The rows of each matrix lie in a flat space through zero, up to rounding. After each matrix: how many dimensions does the smallest such space have?
(in the rows, 128 means zero)

[[118, 107, 124, 90, 68, 137, 177, 162, 155, 140, 111, 98, 150, 127, 108, 128, 104, 130, 122, 124, 109, 130, 126],
[107, 93, 143, 108, 134, 118, 101, 136, 154, 88, 176, 114, 186, 91, 142, 103, 110, 113, 167, 100, 147, 145, 136],
[124, 143, 134, 129, 112, 132, 140, 128, 111, 134, 132, 147, 102, 113, 132, 130, 140, 125, 137, 136, 118, 120, 131],
[90, 108, 129, 133, 98, 123, 131, 127, 138, 120, 138, 113, 126, 68, 101, 126, 133, 139, 151, 101, 82, 103, 137],
[68, 134, 112, 98, 101, 107, 148, 126, 130, 152, 150, 96, 140, 124, 106, 135, 124, 132, 116, 123, 115, 105, 113],
[137, 118, 132, 123, 107, 139, 152, 119, 150, 141, 144, 120, 98, 136, 137, 113, 139, 117, 140, 135, 112, 127, 137],
[177, 101, 140, 131, 148, 152, 133, 126, 140, 116, 135, 142, 138, 131, 152, 122, 127, 106, 145, 129, 164, 128, 153],
[162, 136, 128, 127, 126, 119, 126, 142, 128, 117, 124, 125, 99, 136, 104, 113, 133, 147, 159, 144, 111, 134, 135],
[155, 154, 111, 138, 130, 150, 140, 128, 147, 112, 127, 125, 122, 135, 136, 143, 119, 127, 109, 131, 132, 146, 99],
[140, 88, 134, 120, 152, 141, 116, 117, 112, 158, 129, 140, 117, 98, 141, 133, 125, 111, 135, 122, 164, 109, 139],
[111, 176, 132, 138, 150, 144, 135, 124, 127, 129, 128, 112, 139, 137, 162, 136, 129, 132, 83, 148, 136, 125, 113],
[98, 114, 147, 113, 96, 120, 142, 125, 125, 140, 112, 128, 124, 125, 122, 113, 129, 131, 133, 125, 88, 132, 156],
[150, 186, 102, 126, 140, 98, 138, 99, 122, 117, 139, 124, 100, 161, 91, 145, 124, 136, 129, 160, 117, 144, 130],
[127, 91, 113, 68, 124, 136, 131, 136, 135, 98, 137, 125, 161, 142, 103, 114, 116, 137, 143, 79, 132, 144, 104],
[108, 142, 132, 101, 106, 137, 152, 104, 136, 141, 162, 122, 91, 103, 164, 133, 107, 112, 160, 131, 115, 132, 129],
[128, 103, 130, 126, 135, 113, 122, 113, 143, 133, 136, 113, 145, 114, 133, 138, 97, 115, 154, 127, 141, 126, 158],
[104, 110, 140, 133, 124, 139, 127, 133, 119, 125, 129, 129, 124, 116, 107, 97, 179, 143, 116, 109, 97, 99, 130],
[130, 113, 125, 139, 132, 117, 106, 147, 127, 111, 132, 131, 136, 137, 112, 115, 143, 144, 150, 112, 126, 118, 119],
[122, 167, 137, 151, 116, 140, 145, 159, 109, 135, 83, 133, 129, 143, 160, 154, 116, 150, 120, 145, 122, 106, 128],
[124, 100, 136, 101, 123, 135, 129, 144, 131, 122, 148, 125, 160, 79, 131, 127, 109, 112, 145, 115, 157, 125, 132],
[109, 147, 118, 82, 115, 112, 164, 111, 132, 164, 136, 88, 117, 132, 115, 141, 97, 126, 122, 157, 124, 124, 142],
[130, 145, 120, 103, 105, 127, 128, 134, 146, 109, 125, 132, 144, 144, 132, 126, 99, 118, 106, 125, 124, 199, 91],
[126, 136, 131, 137, 113, 137, 153, 135, 99, 139, 113, 156, 130, 104, 129, 158, 130, 119, 128, 132, 142, 91, 148]]
 -> 14

[[97, 164, 137, 109, 151, 147, 131, 120, 130, 109, 101, 146, 149, 157, 130, 145, 138, 145, 119, 106, 109, 127, 134],
[164, 139, 127, 130, 122, 123, 147, 160, 125, 125, 83, 160, 140, 115, 138, 109, 139, 118, 131, 106, 123, 137, 143],
[137, 127, 137, 124, 125, 142, 158, 125, 128, 147, 108, 126, 119, 150, 92, 153, 104, 170, 141, 132, 141, 139, 115],
[109, 130, 124, 204, 109, 143, 141, 105, 100, 129, 105, 145, 139, 107, 132, 145, 121, 81, 132, 139, 153, 148, 135],
[151, 122, 125, 109, 154, 160, 103, 109, 117, 110, 129, 148, 126, 123, 140, 149, 112, 134, 144, 89, 113, 136, 140],
[147, 123, 142, 143, 160, 99, 141, 150, 126, 132, 119, 130, 123, 120, 98, 173, 120, 127, 121, 160, 135, 129, 102],
[131, 147, 158, 141, 103, 141, 124, 168, 126, 154, 122, 139, 160, 116, 125, 112, 85, 109, 139, 134, 123, 149, 127],
[120, 160, 125, 105, 109, 150, 168, 146, 157, 143, 123, 122, 148, 120, 118, 138, 127, 114, 134, 158, 148, 100, 113],
[130, 125, 128, 100, 117, 126, 126, 157, 140, 110, 153, 141, 137, 167, 102, 117, 140, 124, 125, 146, 120, 148, 146],
[109, 125, 147, 129, 110, 132, 154, 143, 110, 148, 142, 85, 120, 131, 140, 128, 126, 120, 99, 122, 112, 98, 130],
[101, 83, 108, 105, 129, 119, 122, 123, 153, 142, 149, 130, 117, 134, 104, 140, 112, 135, 112, 144, 102, 99, 115],
[146, 160, 126, 145, 148, 130, 139, 122, 141, 85, 130, 136, 152, 124, 113, 181, 118, 112, 160, 136, 141, 121, 115],
[149, 140, 119, 139, 126, 123, 160, 148, 137, 120, 117, 152, 155, 148, 119, 137, 125, 123, 140, 114, 115, 99, 132],
[157, 115, 150, 107, 123, 120, 116, 120, 167, 131, 134, 124, 148, 172, 99, 149, 123, 123, 115, 133, 93, 128, 158],
[130, 138, 92, 132, 140, 98, 125, 118, 102, 140, 104, 113, 119, 99, 110, 109, 134, 120, 137, 98, 156, 93, 132],
[145, 109, 153, 145, 149, 173, 112, 138, 117, 128, 140, 181, 137, 149, 109, 149, 110, 110, 138, 126, 89, 147, 132],
[138, 139, 104, 121, 112, 120, 85, 127, 140, 126, 112, 118, 125, 123, 134, 110, 145, 88, 109, 107, 147, 158, 139],
[145, 118, 170, 81, 134, 127, 109, 114, 124, 120, 135, 112, 123, 123, 120, 110, 88, 207, 149, 120, 119, 141, 144],
[119, 131, 141, 132, 144, 121, 139, 134, 125, 99, 112, 160, 140, 115, 137, 138, 109, 149, 180, 124, 90, 177, 136],
[106, 106, 132, 139, 89, 160, 134, 158, 146, 122, 144, 136, 114, 133, 98, 126, 107, 120, 124, 159, 125, 149, 91],
[109, 123, 141, 153, 113, 135, 123, 148, 120, 112, 102, 141, 115, 93, 156, 89, 147, 119, 90, 125, 122, 120, 108],
[127, 137, 139, 148, 136, 129, 149, 100, 148, 98, 99, 121, 99, 128, 93, 147, 158, 141, 177, 149, 120, 177, 113],
[134, 143, 115, 135, 140, 102, 127, 113, 146, 130, 115, 115, 132, 158, 132, 132, 139, 144, 136, 91, 108, 113, 120]]
 -> 18

[[77, 148, 158, 116, 140, 104, 125, 151, 182, 97, 135, 93, 129, 126, 115, 146, 156, 119, 150, 80, 86, 181, 159],
[148, 120, 116, 134, 124, 132, 128, 120, 109, 137, 119, 141, 131, 127, 126, 122, 118, 136, 116, 149, 141, 107, 116],
[158, 116, 80, 130, 141, 169, 144, 135, 79, 157, 133, 141, 131, 149, 128, 141, 95, 118, 147, 143, 159, 60, 93],
[116, 134, 130, 123, 133, 132, 131, 137, 137, 125, 137, 119, 126, 133, 130, 135, 131, 119, 142, 112, 122, 135, 133],
[140, 124, 141, 133, 109, 124, 121, 107, 124, 132, 130, 143, 120, 118, 149, 105, 131, 135, 107, 145, 139, 141, 131],
[104, 132, 169, 132, 124, 57, 103, 122, 180, 86, 80, 114, 150, 96, 80, 123, 162, 166, 84, 132, 81, 184, 160],
[125, 128, 144, 131, 121, 103, 118, 120, 143, 116, 112, 128, 133, 114, 117, 120, 139, 143, 107, 136, 116, 148, 139],
[151, 120, 135, 137, 107, 122, 120, 103, 115, 135, 121, 149, 123, 116, 143, 103, 126, 141, 98, 158, 144, 130, 125],
[182, 109, 79, 137, 124, 180, 143, 115, 58, 172, 140, 162, 121, 145, 153, 120, 87, 120, 130, 167, 183, 52, 85],
[97, 137, 157, 125, 132, 86, 116, 135, 172, 97, 108, 108, 139, 113, 99, 134, 154, 142, 117, 111, 90, 173, 154],
[135, 119, 133, 137, 130, 80, 112, 121, 140, 108, 72, 130, 157, 106, 73, 128, 137, 168, 84, 157, 106, 130, 132],
[93, 141, 141, 119, 143, 114, 128, 149, 162, 108, 130, 101, 132, 130, 111, 147, 144, 121, 148, 93, 98, 156, 146],
[129, 131, 131, 126, 120, 150, 133, 123, 121, 139, 157, 132, 111, 135, 163, 119, 125, 111, 142, 120, 143, 132, 128],
[126, 127, 149, 133, 118, 96, 114, 116, 145, 113, 106, 130, 135, 110, 115, 116, 142, 149, 98, 141, 114, 154, 141],
[115, 126, 128, 130, 149, 80, 117, 143, 153, 99, 73, 111, 163, 115, 55, 151, 140, 159, 108, 133, 89, 129, 135],
[146, 122, 141, 135, 105, 123, 120, 103, 120, 134, 128, 147, 119, 116, 151, 100, 130, 138, 101, 152, 143, 139, 130],
[156, 118, 95, 131, 131, 162, 139, 126, 87, 154, 137, 144, 125, 142, 140, 130, 103, 119, 138, 144, 158, 79, 102],
[119, 136, 118, 119, 135, 166, 143, 141, 120, 142, 168, 121, 111, 149, 159, 138, 119, 96, 169, 100, 140, 120, 123],
[150, 116, 147, 142, 107, 84, 107, 98, 130, 117, 84, 148, 142, 98, 108, 101, 138, 169, 67, 173, 124, 142, 134],
[80, 149, 143, 112, 145, 132, 136, 158, 167, 111, 157, 93, 120, 141, 133, 152, 144, 100, 173, 70, 100, 163, 149],
[86, 141, 159, 122, 139, 81, 116, 144, 183, 90, 106, 98, 143, 114, 89, 143, 158, 140, 124, 100, 79, 179, 159],
[181, 107, 60, 135, 141, 184, 148, 130, 52, 173, 130, 156, 132, 154, 129, 139, 79, 120, 142, 163, 179, 27, 75],
[159, 116, 93, 133, 131, 160, 139, 125, 85, 154, 132, 146, 128, 141, 135, 130, 102, 123, 134, 149, 159, 75, 100]]
 -> 3

[[116, 124, 118, 119, 125, 147, 109, 110, 102, 118, 149, 101, 106, 125, 131, 128, 100, 142, 121, 108, 116, 159, 115],
[124, 115, 130, 160, 119, 133, 119, 123, 112, 151, 159, 118, 131, 136, 155, 118, 133, 112, 119, 140, 136, 136, 120],
[118, 130, 140, 119, 125, 136, 149, 141, 136, 126, 121, 137, 129, 122, 115, 136, 130, 120, 128, 143, 113, 115, 149],
[119, 160, 119, 98, 105, 150, 146, 136, 150, 42, 114, 102, 110, 90, 122, 148, 111, 144, 166, 147, 104, 153, 142],
[125, 119, 125, 105, 152, 127, 148, 125, 129, 111, 96, 140, 124, 117, 114, 153, 124, 112, 128, 130, 135, 123, 135],
[147, 133, 136, 150, 127, 154, 112, 126, 128, 115, 139, 111, 117, 116, 137, 149, 133, 136, 132, 146, 130, 141, 151],
[109, 119, 149, 146, 148, 112, 160, 122, 137, 133, 124, 136, 115, 132, 127, 147, 133, 88, 148, 120, 130, 108, 123],
[110, 123, 141, 136, 125, 126, 122, 121, 107, 163, 144, 119, 124, 139, 136, 124, 138, 120, 116, 124, 118, 118, 130],
[102, 112, 136, 150, 129, 128, 137, 107, 106, 129, 152, 101, 108, 135, 149, 141, 126, 93, 142, 124, 125, 123, 107],
[118, 151, 126, 42, 111, 115, 133, 163, 129, 35, 134, 89, 126, 97, 126, 121, 99, 167, 122, 135, 97, 147, 147],
[149, 159, 121, 114, 96, 139, 124, 144, 152, 134, 97, 160, 133, 114, 86, 115, 152, 157, 134, 144, 104, 127, 157],
[101, 118, 137, 102, 140, 111, 136, 119, 101, 89, 160, 91, 94, 126, 131, 133, 94, 107, 131, 94, 104, 148, 105],
[106, 131, 129, 110, 124, 117, 115, 124, 108, 126, 133, 94, 134, 124, 162, 128, 135, 145, 116, 134, 138, 125, 130],
[125, 136, 122, 90, 117, 116, 132, 139, 135, 97, 114, 126, 124, 107, 118, 124, 125, 149, 127, 133, 124, 136, 138],
[131, 155, 115, 122, 114, 137, 127, 136, 149, 126, 86, 131, 162, 118, 145, 135, 158, 154, 136, 165, 147, 111, 148],
[128, 118, 136, 148, 153, 149, 147, 124, 141, 121, 115, 133, 128, 124, 135, 161, 122, 111, 139, 140, 145, 120, 139],
[100, 133, 130, 111, 124, 133, 133, 138, 126, 99, 152, 94, 135, 125, 158, 122, 101, 142, 126, 129, 124, 137, 124],
[142, 112, 120, 144, 112, 136, 88, 120, 93, 167, 157, 107, 145, 149, 154, 111, 142, 141, 98, 141, 137, 118, 121],
[121, 119, 128, 166, 128, 132, 148, 116, 142, 122, 134, 131, 116, 127, 136, 139, 126, 98, 158, 132, 140, 128, 109],
[108, 140, 143, 147, 130, 146, 120, 124, 124, 135, 144, 94, 134, 133, 165, 140, 129, 141, 132, 135, 131, 121, 138],
[116, 136, 113, 104, 135, 130, 130, 118, 125, 97, 104, 104, 138, 124, 147, 145, 124, 137, 140, 131, 140, 120, 117],
[159, 136, 115, 153, 123, 141, 108, 118, 123, 147, 127, 148, 125, 136, 111, 120, 137, 118, 128, 121, 120, 152, 122],
[115, 120, 149, 142, 135, 151, 123, 130, 107, 147, 157, 105, 130, 138, 148, 139, 124, 121, 109, 138, 117, 122, 147]]
 -> 12

[[136, 133, 122, 85, 150, 132, 120, 140, 99, 148, 141, 111, 126, 115, 142, 129, 132, 129, 112, 96, 127, 116, 125],
[133, 129, 124, 129, 128, 125, 127, 125, 122, 128, 124, 123, 130, 129, 131, 128, 131, 130, 127, 127, 129, 125, 124],
[122, 124, 115, 143, 115, 128, 128, 119, 129, 107, 110, 120, 135, 139, 125, 142, 137, 134, 136, 146, 123, 136, 104],
[85, 129, 143, 31, 173, 169, 122, 175, 119, 151, 184, 126, 108, 96, 131, 150, 123, 117, 112, 84, 112, 137, 135],
[150, 128, 115, 173, 105, 106, 131, 107, 129, 115, 94, 125, 139, 145, 129, 122, 130, 133, 138, 151, 134, 125, 120],
[132, 125, 128, 169, 106, 114, 136, 120, 150, 115, 104, 143, 131, 142, 121, 124, 116, 122, 146, 158, 129, 137, 139],
[120, 127, 128, 122, 131, 136, 127, 128, 127, 124, 135, 125, 127, 126, 126, 133, 135, 132, 125, 126, 126, 130, 118],
[140, 125, 119, 175, 107, 120, 128, 95, 128, 106, 110, 120, 140, 144, 123, 124, 148, 145, 129, 149, 136, 123, 101],
[99, 122, 129, 119, 129, 150, 127, 128, 135, 110, 141, 125, 126, 127, 119, 147, 141, 135, 129, 134, 120, 141, 103],
[148, 128, 107, 151, 115, 115, 124, 106, 110, 115, 101, 108, 141, 141, 134, 130, 145, 142, 127, 137, 131, 120, 99],
[141, 124, 110, 184, 94, 104, 135, 110, 141, 101, 76, 130, 141, 153, 124, 134, 124, 128, 152, 172, 127, 139, 118],
[111, 123, 120, 126, 125, 143, 125, 120, 125, 108, 130, 116, 131, 132, 123, 146, 147, 140, 127, 135, 122, 135, 95],
[126, 130, 135, 108, 139, 131, 127, 140, 126, 141, 141, 131, 123, 119, 131, 124, 121, 122, 123, 114, 128, 126, 142],
[115, 129, 139, 96, 145, 142, 126, 144, 127, 141, 153, 132, 119, 115, 128, 129, 124, 123, 120, 110, 125, 128, 138],
[142, 131, 125, 131, 129, 121, 126, 123, 119, 134, 124, 123, 131, 128, 133, 120, 130, 130, 124, 122, 132, 120, 129],
[129, 128, 142, 150, 122, 124, 133, 124, 147, 130, 134, 146, 124, 129, 120, 114, 119, 124, 131, 136, 134, 128, 148],
[132, 131, 137, 123, 130, 116, 135, 148, 141, 145, 124, 147, 121, 124, 130, 119, 98, 108, 137, 128, 127, 132, 169],
[129, 130, 134, 117, 133, 122, 132, 145, 135, 142, 128, 140, 122, 123, 130, 124, 108, 114, 133, 125, 126, 131, 155],
[112, 127, 136, 112, 138, 146, 125, 129, 129, 127, 152, 127, 123, 120, 124, 131, 137, 133, 119, 118, 127, 129, 120],
[96, 127, 146, 84, 151, 158, 126, 149, 134, 137, 172, 135, 114, 110, 122, 136, 128, 125, 118, 107, 122, 134, 133],
[127, 129, 123, 112, 134, 129, 126, 136, 120, 131, 127, 122, 128, 125, 132, 134, 127, 126, 127, 122, 124, 129, 126],
[116, 125, 136, 137, 125, 137, 130, 123, 141, 120, 139, 135, 126, 128, 120, 128, 132, 131, 129, 134, 129, 132, 126],
[125, 124, 104, 135, 120, 139, 118, 101, 103, 99, 118, 95, 142, 138, 129, 148, 169, 155, 120, 133, 126, 126, 63]]
 -> 4
